The rows of each matrix lie in a flat space through zero, up to rounding. After each matrix: how many dimensions does the smallest such space have?

[[ -2   2  -2  -1   0   4   6   1   2   7  -3   1   1   0  -6  -7   5]
 [  2  -2  -2  -4   2  -1  -8   3   1  -2   5  -2   1  -1   3   6  -2]
 [ -2  -2 -12 -18   8  12  -7  15  13  18   9  -3   5  -6 -10  -2   9]
 [ -1  -4 -18 -28  13  16 -15  22  18  24  15  -6   7  -9 -12   2  10]
 [  0   2   8  13  -6  -7   7 -10  -8 -10  -7   3  -3   4   5  -1  -4]
 [  4  -1  12  16  -7 -14  -2 -13 -13 -24  -3   1  -4   5  16   9 -13]
 [  6  -8  -7 -15   7  -2 -29  12   4  -8  19  -8   3  -6  11  22  -9]
 [  1   3  15  22 -10 -13  12 -18 -15 -19 -12   5  -6   8  10  -1  -9]
 [  2   1  13  18  -8 -13   4 -15 -13 -21  -7   2  -5   6  13   4 -11]
 [  7  -2  18  24 -10 -24  -8 -19 -21 -40  -3   0  -7   7  27  19 -23]
 [ -3   5   9  15  -7  -3  19 -12  -7  -3 -14   6  -3   6  -2 -12   2]
 [  1  -2  -3  -6   3   1  -8   5   2   0   6  -2   1  -2   2   5  -1]
 [  1   1   5   7  -3  -4   3  -6  -5  -7  -3   1  -2   2   4   0  -3]
 [  0  -1  -6  -9   4   5  -6   8   6   7   6  -2   2  -3  -4   1   3]
 [ -6   3 -10 -12   5  16  11  10  13  27  -2   2   4  -4 -20 -17  17]
 [ -7   6  -2   2  -1   9  22  -1   4  19 -12   5   0   1 -17 -22  14]
 [  5  -2   9  10  -4 -13  -9  -9 -11 -23   2  -1  -3   3  17  14 -14]]
	2

[[ 12  34   1  37  -7  -7  -1  55 -15   3 -15 -23  -5 -29  30   6 -20]
 [ 34  49 -21   7  10 -21 -44   3  10 -14   7   0   2  -1  -3 -23  32]
 [  1 -21  -1  -6  24   8 -40 -22 -12   2   0 -13  10   3   8 -38   8]
 [ 37   7  -6   3  21   7  39   0 -12   0  19 -13 -27 -32  17  -1  -9]
 [ -7  10  24  21  25 -16 -26   2  -1 -22 -15  16 -24  54 -14  14 -28]
 [ -7 -21   8   7 -16  -9  27  -2  37 -31   7   4  -5  30   4  -2 -29]
 [ -1 -44 -40  39 -26  27  22   4  57  35  -8  30 -17  21  32  12  22]
 [ 55   3 -22   0   2  -2   4 -21 -10  31  57 -21 -11 -10  14   9 -29]
 [-15  10 -12 -12  -1  37  57 -10  16   2  -5   9   7  -7 -16 -12   4]
 [  3 -14   2   0 -22 -31  35  31   2 -23 -16  -2 -22 -19  22   4   7]
 [-15   7   0  19 -15   7  -8  57  -5 -16 -29  -7   1 -14 -12 -15  -3]
 [-23   0 -13 -13  16   4  30 -21   9  -2  -7 -16  32  41   3 -14   1]
 [ -5   2  10 -27 -24  -5 -17 -11   7 -22   1  32   2  10   3 -24 -40]
 [-29  -1   3 -32  54  30  21 -10  -7 -19 -14  41  10  37  -7  30 -21]
 [ 30  -3   8  17 -14   4  32  14 -16  22 -12   3   3  -7   5  -4  12]
 [  6 -23 -38  -1  14  -2  12   9 -12   4 -15 -14 -24  30  -4 -36   9]
 [-20  32   8  -9 -28 -29  22 -29   4   7  -3   1 -40 -21  12   9  -8]]
	14

[[-24   1  -5  22  -5 -11   4  -9  10  18 -30 -25   1   7  -4  -3  17]
 [  1 -56  -1   0 -18   1  -3   5  33 -10  -2   4   4 -18   1   9  -6]
 [ -5  -1  -9  -6  22   1  -1   9   2 -27 -26   8  -2   2  -1   8  -1]
 [ 22   0  -6 -33 -16   4  10  21 -12 -15  27  -5  28  -5  -7  -9  -4]
 [ -5 -18  22 -16 -17 -15  23 -15  25  -8  11   8  -5  -5   2   9  -6]
 [-11   1   1   4 -15 -34  30 -36  11  -3  -1   1 -25   1   0  -3  -6]
 [  4  -3  -1  10  23  30 -51  -6  -5  -4   0  13   9  -8   8  14  31]
 [ -9   5   9  21 -15 -36  -6  -8  21  31  21  -9 -33  -1  21  -3   0]
 [ 10  33   2 -12  25  11  -5  21 -16 -17  -1 -13   8  37   0  -7   6]
 [ 18 -10 -27 -15  -8  -3  -4  31 -17 -18 -15  27  25  17  20  -4  23]
 [-30  -2 -26  27  11  -1   0  21  -1 -15 -31   8   0  45  20  -9  -7]
 [-25   4   8  -5   8   1  13  -9 -13  27   8 -20  -4   8 -24   8 -26]
 [  1   4  -2  28  -5 -25   9 -33   8  25   0  -4 -46  17   4 -25  -4]
 [  7 -18   2  -5  -5   1  -8  -1  37  17  45   8  17 -16  -8  13   4]
 [ -4   1  -1  -7   2   0   8  21   0  20  20 -24   4  -8 -21   3 -31]
 [ -3   9   8  -9   9  -3  14  -3  -7  -4  -9   8 -25  13   3 -29 -12]
 [ 17  -6  -1  -4  -6  -6  31   0   6  23  -7 -26  -4   4 -31 -12 -17]]
	14

[[ -5 -49  12  -1   1  10  13  26  32 -15  16  -2  -4 -14  -7 -20 -17]
 [-49  -9   6   8  28  13   4  -6 -44  19  -1  14   7   1  29 -12  -3]
 [ 12   6  -3  -1 -10  -3  -1  -1  10  -4   3  -2   1   0  -6   4   3]
 [ -1   8  -1   0   3  -2  -3  -4  -9   4  -6   0  -1   3   3   3   2]
 [  1  28 -10   3 -15   0  -2 -16  -7   4  10   6  14   5   4  11  12]
 [ 10  13  -3  -2   0  -6  -5  -4  -4   2 -10  -3  -4   4  -3   6   3]
 [ 13   4  -1  -3  -2  -5  -3   2   6  -3  -7  -5  -6   1  -7   4   0]
 [ 26  -6  -1  -4 -16  -4   2   9  33 -14   6  -8  -4  -4 -18   2  -2]
 [ 32 -44  10  -9  -7  -4   6  33  56 -25   1 -17 -20 -13 -29 -11 -18]
 [-15  19  -4   4   4   2  -3 -14 -25  12  -1   8   9   6  13   5   8]
 [ 16  -1   3  -6  10 -10  -7   6   1  -1 -24 -11 -18   2  -9   2  -4]
 [ -2  14  -2   0   6  -3  -5  -8 -17   8 -11   1  -2   5   5   5   4]
 [ -4   7   1  -1  14  -4  -6  -4 -20   9 -18  -2  -8   4   5   2   0]
 [-14   1   0   3   5   4   1  -4 -13   6   2   5   4   1   9  -2   1]
 [ -7  29  -6   3   4  -3  -7 -18 -29  13  -9   5   5   9  11  10  10]
 [-20 -12   4   3  11   6   4   2 -11   5   2   5   2  -2  10  -8  -4]
 [-17  -3   3   2  12   3   0  -2 -18   8  -4   4   0   1  10  -4  -1]]
	3

[[ 26 -12   4   0   0  17   6  13  -4  -8   3  -8 -14 -16   5  -4   6]
 [-12  12  12  -5  -9  -7  15   0   0  -3  -3  -3 -48  -7  19 -14 -15]
 [  4  12  35  18   3  23   6  17   1  -7 -10  -3 -12   8  10  -5  -1]
 [  0  -5  18  18   2  18  -8  11  -3   0  -6  -5   7   6 -14  -8   3]
 [  0  -9   3   2 -12 -11 -11   1  -3  27  21 -10  20  -6   2  13   4]
 [ 17  -7  23  18 -11  27 -14   7   3  12   8   1   1 -24 -21  -6  10]
 [  6  15   6  -8 -11 -14 -15  17   3  16  19 -22 -19  -7  -2 -19  -7]
 [ 13   0  17  11   1   7  17  -8  27  -6  -8  -5 -12   7  11 -25   4]
 [ -4   0   1  -3  -3   3   3  27  -7   0   4 -22 -41   8  -2 -29 -14]
 [ -8  -3  -7   0  27  12  16  -6   0   1 -27  26   1  31  16 -22  -6]
 [  3  -3 -10  -6  21   8  19  -8   4 -27  10  19  -6  23  27  -5   2]
 [ -8  -3  -3  -5 -10   1 -22  -5 -22  26  19  22   9 -30  -9  22   0]
 [-14 -48 -12   7  20   1 -19 -12 -41   1  -6   9  37   4  -4   3   7]
 [-16  -7   8   6  -6 -24  -7   7   8  31  23 -30   4  28   9 -26  -7]
 [  5  19  10 -14   2 -21  -2  11  -2  16  27  -9  -4   9  44   1  -6]
 [ -4 -14  -5  -8  13  -6 -19 -25 -29 -22  -5  22   3 -26   1   0   2]
 [  6 -15  -1   3   4  10  -7   4 -14  -6   2   0   7  -7  -6   2   5]]
	11

[[-14   0   6  16   6  21 -11 -15  -7 -15  -7 -20   8  -1  16 -14 -42]
 [  0 -38   4   0  23 -12   6  23   4   8 -17  13   1  12  -6  15  13]
 [  6   4 -17  -9   6   5  -1   4   1  -4  -1  -2 -12   2   1   2  -3]
 [ 16   0  -9 -21   3  31  15 -15 -23  21   7   2  19   3 -11 -14 -14]
 [  6  23   6   3   7  13   6  27 -10  -8  -3  23 -14 -12 -14  -9  -7]
 [ 21 -12   5  31  13   2 -15  26 -29  14   3  -2  10  29 -23 -11 -18]
 [-11   6  -1  15   6 -15  28   4 -13  19  18  28 -12 -16   1  -4   8]
 [-15  23   4 -15  27  26   4 -24  16  -9  -2  -3 -14 -18  -8   5 -14]
 [ -7   4   1 -23 -10 -29 -13  16   2  15  10  16 -14  -3  -5   6   9]
 [-15   8  -4  21  -8  14  19  -9  15 -16  -5   3 -11  19 -27 -33 -14]
 [ -7 -17  -1   7  -3   3  18  -2  10  -5 -15  13  -8   6 -19 -11   0]
 [-20  13  -2   2  23  -2  28  -3  16   3  13   9  -6   2  -1   1  16]
 [  8   1 -12  19 -14  10 -12 -14 -14 -11  -8  -6 -17 -11  -3 -12 -32]
 [ -1  12   2   3 -12  29 -16 -18  -3  19   6   2 -11 -21   4  -3 -18]
 [ 16  -6   1 -11 -14 -23   1  -8  -5 -27 -19  -1  -3   4 -37  -6  -3]
 [-14  15   2 -14  -9 -11  -4   5   6 -33 -11   1 -12  -3  -6 -13 -19]
 [-42  13  -3 -14  -7 -18   8 -14   9 -14   0  16 -32 -18  -3 -19 -30]]
	12

[[ -8  12  -3  16  17 -12  -4  12  16   1  24  22   6 -13 -10 -30 -26]
 [ 12   5  -5  -5   2  13  -4   4   5   4 -10  -6  -5  -2   5   7  -8]
 [ -3  -5  15 -11  -2  19 -10  17  -4  11 -13  -9   2  -6  15  19   3]
 [ 16  -5 -11  20  -8 -12   8  -3  -4 -10   2   7  -3   4  -6  -6  -1]
 [ 17   2  -2  -8  -3 -19  -3   6   8   4 -10  12   4  34 -14  21   5]
 [-12  13  19 -12 -19  23  -8 -11  11  11 -12  18  36  25 -21  -2  18]
 [ -4  -4 -10   8  -3  -8   3   3   4   7   7   7 -12   1  -1  -2  -8]
 [ 12   4  17  -3   6 -11   3  20  11  -1  -9   1   8   5 -13   1  11]
 [ 16   5  -4  -4   8  11   4  11  19   5  -8 -14 -21  -9   7  -5  -5]
 [  1   4  11 -10   4  11   7  -1   5  16   0   4   6   5  -6   7   7]
 [ 24 -10 -13   2 -10 -12   7  -9  -8   0  17   7  -4  26 -10   5   8]
 [ 22  -6  -9   7  12  18   7   1 -14   4   7  -7 -13  -6  16  14  -9]
 [  6  -5   2  -3   4  36 -12   8 -21   6  -4 -13   1 -16  24  20 -11]
 [-13  -2  -6   4  34  25   1   5  -9   5  26  -6 -16   3   8  13  -2]
 [-10   5  15  -6 -14 -21  -1 -13   7  -6 -10  16  24   8   2 -14  10]
 [-30   7  19  -6  21  -2  -2   1  -5   7   5  14  20  13 -14  17  10]
 [-26  -8   3  -1   5  18  -8  11  -5   7   8  -9 -11  -2  10  10   5]]
	12

[[-27   7 -10  -1  -3  -9   2  -4   5   0  -6   2   5   4 -13   0  -4]
 [  7 -15  -8  -1   1  -1   0   2   0  -2  -5  -1   3   6  -5   0  -4]
 [-10  -8   0   5   0  -4  -4  -7   2  -5  -3  -4  -1  -4   9   6  15]
 [ -1  -1   5 -16  -3  -2   0   9 -16   1  17  -2  -1  -5  11   2  -3]
 [ -3   1   0  -3 -17   8  -3   6 -17   3   0  -2   8  -5  -1  -8 -12]
 [ -9  -1  -4  -2   8 -15  10   1  -8  -6   8   3   1  -7  -3   9  -2]
 [  2   0  -4   0  -3  10 -22   1   6   5   2   2  -6   3  -5  -5   0]
 [ -4   2  -7   9   6   1   1 -18  -1   6   0  -5  -2  -2   6  10  -8]
 [  5   0   2 -16 -17  -8   6  -1 -19  -2  -7   4   9  -3  -4  -3   4]
 [  0  -2  -5   1   3  -6   5   6  -2 -26   3  -2   1  -8   7   2   0]
 [ -6  -5  -3  17   0   8   2   0  -7   3 -16 -14  -8  -1   0   0  -7]
 [  2  -1  -4  -2  -2   3   2  -5   4  -2 -14 -35   6   4   5   6  -2]
 [  5   3  -1  -1   8   1  -6  -2   9   1  -8   6 -22   8  -7  -4   0]
 [  4   6  -4  -5  -5  -7   3  -2  -3  -8  -1   4   8 -12 -11 -12  -6]
 [-13  -5   9  11  -1  -3  -5   6  -4   7   0   5  -7 -11 -10   4   6]
 [  0   0   6   2  -8   9  -5  10  -3   2   0   6  -4 -12   4 -34   1]
 [ -4  -4  15  -3 -12  -2   0  -8   4   0  -7  -2   0  -6   6   1   0]]
	14

[[ -9   5   6   2   7   2 -10   3   0 -10  -5   7  -4  -3  -5  -9  -2]
 [  5   1   9  12   0  -2  -5   1  -8   4   4  -4  -7  -6  -6   8  -9]
 [  6   9  -8   5  -5 -10   5   6   6 -13 -19   0   9   6  -3  -9   2]
 [  2  12   5 -30  11  -1  12   0  11  11  -2   4   1  18  13 -14   7]
 [  7   0  -5  11  -1  -1   1  -4   6  -2  -2  -3   5  -8  -6  20  -9]
 [  2  -2 -10  -1  -1  -3  -5  -4  14  -5  -4  -1   3  -5   4  10  12]
 [-10  -5   5  12   1  -5   1  -4 -31   1   8  -4 -12   0  10 -17   9]
 [  3   1   6   0  -4  -4  -4   8  -5   2  -1  -4  -2   5   3 -12   4]
 [  0  -8   6  11   6  14 -31  -5  22  -1  13   3 -10 -30 -18  46 -14]
 [-10   4 -13  11  -2  -5   1   2  -1 -26 -20   7   7   0  -4 -18   6]
 [ -5   4 -19  -2  -2  -4   8  -1  13 -20 -18   9   8   2  -3  -7   9]
 [  7  -4   0   4  -3  -1  -4  -4   3   7   9  -3  -9  -9  -2  19   1]
 [ -4  -7   9   1   5   3 -12  -2 -10   7   8  -9   1   0  14  -5   6]
 [ -3  -6   6  18  -8  -5   0   5 -30   0   2  -9   0   3   4 -19   0]
 [ -5  -6  -3  13  -6   4  10   3 -18  -4  -3  -2  14   4  -5 -11 -14]
 [ -9   8  -9 -14  20  10 -17 -12  46 -18  -7  19  -5 -19 -11  31   2]
 [ -2  -9   2   7  -9  12   9   4 -14   6   9   1   6   0 -14   2 -23]]
	8

[[  3   9 -13  -9   3  -1   6  15  11  -3  -1   5  -5   3  -5  -9   0]
 [  9  -5   1   2   3  -3  -4 -15 -13   0  -6  -5   2  -8   5   6  -2]
 [-13   1   7  10  -4   2  -5  14   2   8  11   3   0   7   0   1   4]
 [ -9   2  10  11   3   4   2   0   7   6   2   2  -1  -6  -3   3  -2]
 [  3   3  -4   3   5  -1   0   3  -2   3  -1   1  -3  -5   1   0  -1]
 [ -1  -3   2   4  -1  -1  -6   1  -7   4   3  -1   1   1   3   3   2]
 [  6  -4  -5   2   0  -6 -12   5 -18   6   3  -2   0   2   9   3   4]
 [ 15 -15  14   0   3   1   5 -55 -14 -10 -21 -13   9 -22   4  14  -9]
 [ 11 -13   2   7  -2  -7 -18 -14 -34   7   0  -9   5  -2  15  12   3]
 [ -3   0   8   6   3   4   6 -10   7   0  -4   0   0  -9  -4   2  -4]
 [ -1  -6  11   2  -1   3   3 -21   0  -4  -5  -4   5  -6  -1   6  -3]
 [  5  -5   3   2   1  -1  -2 -13  -9   0  -4  -4   2  -5   4   5  -1]
 [ -5   2   0  -1  -3   1   0   9   5   0   5   2   0   7  -2  -3   2]
 [  3  -8   7  -6  -5   1   2 -22  -2  -9  -6  -5   7  -1   1   4  -2]
 [ -5   5   0  -3   1   3   9   4  15  -4  -1   4  -2   1  -7  -5  -2]
 [ -9   6   1   3   0   3   3  14  12   2   6   5  -3   4  -5  -4   1]
 [  0  -2   4  -2  -1   2   4  -9   3  -4  -3  -1   2  -2  -2   1  -2]]
	4

[[ -6 -10   4   4   5  15   3   2  19   2  32  13 -19   3   0  10  10]
 [-10 -12   3  -4   6  -6  15 -12   6  -9  -1  -8  11   8 -10   7   4]
 [  4   3  -1   2  -2   2  -4   4   0   3   2   3  -5  -1   3  -1  -2]
 [  4  -4   2  -1  -4  -7   5  -5   6  -5   0  -5   1  11  -5   7 -10]
 [  5   6  -2  -4  -5 -14   1  -4 -13  -4 -26 -13  16   2  -2  -5 -11]
 [ 15  -6   2  -7 -14 -32  14 -16   3 -16 -24 -26  18  31 -15  13 -39]
 [  3  15  -4   5   1  14 -18  15 -12  13   1  13 -10 -21  14 -15  11]
 [  2 -12   4  -5  -4 -16  15 -14  10 -12  -4 -14   9  23 -13  14 -17]
 [ 19   6   0   6 -13   3 -12  10  12   6  17   8 -24  11   6   8 -22]
 [  2  -9   3  -5  -4 -16  13 -12   6 -11  -8 -14  11  18 -11  10 -15]
 [ 32  -1   2   0 -26 -24   1  -4  17  -8  -1 -14 -10  40  -7  21 -56]
 [ 13  -8   3  -5 -13 -26  13 -14   8 -14 -14 -20  11  30 -13  15 -35]
 [-19  11  -5   1  16  18 -10   9 -24  11 -10  11   9 -38  12 -25  40]
 [  3   8  -1  11   2  31 -21  23  11  18  40  30 -38 -16  17  -3  15]
 [  0 -10   3  -5  -2 -15  14 -13   6 -11  -7 -13  12  17 -11  10 -12]
 [ 10   7  -1   7  -5  13 -15  14   8  10  21  15 -25  -3  10   1  -4]
 [ 10   4  -2 -10 -11 -39  11 -17 -22 -15 -56 -35  40  15 -12  -4 -31]]
	3
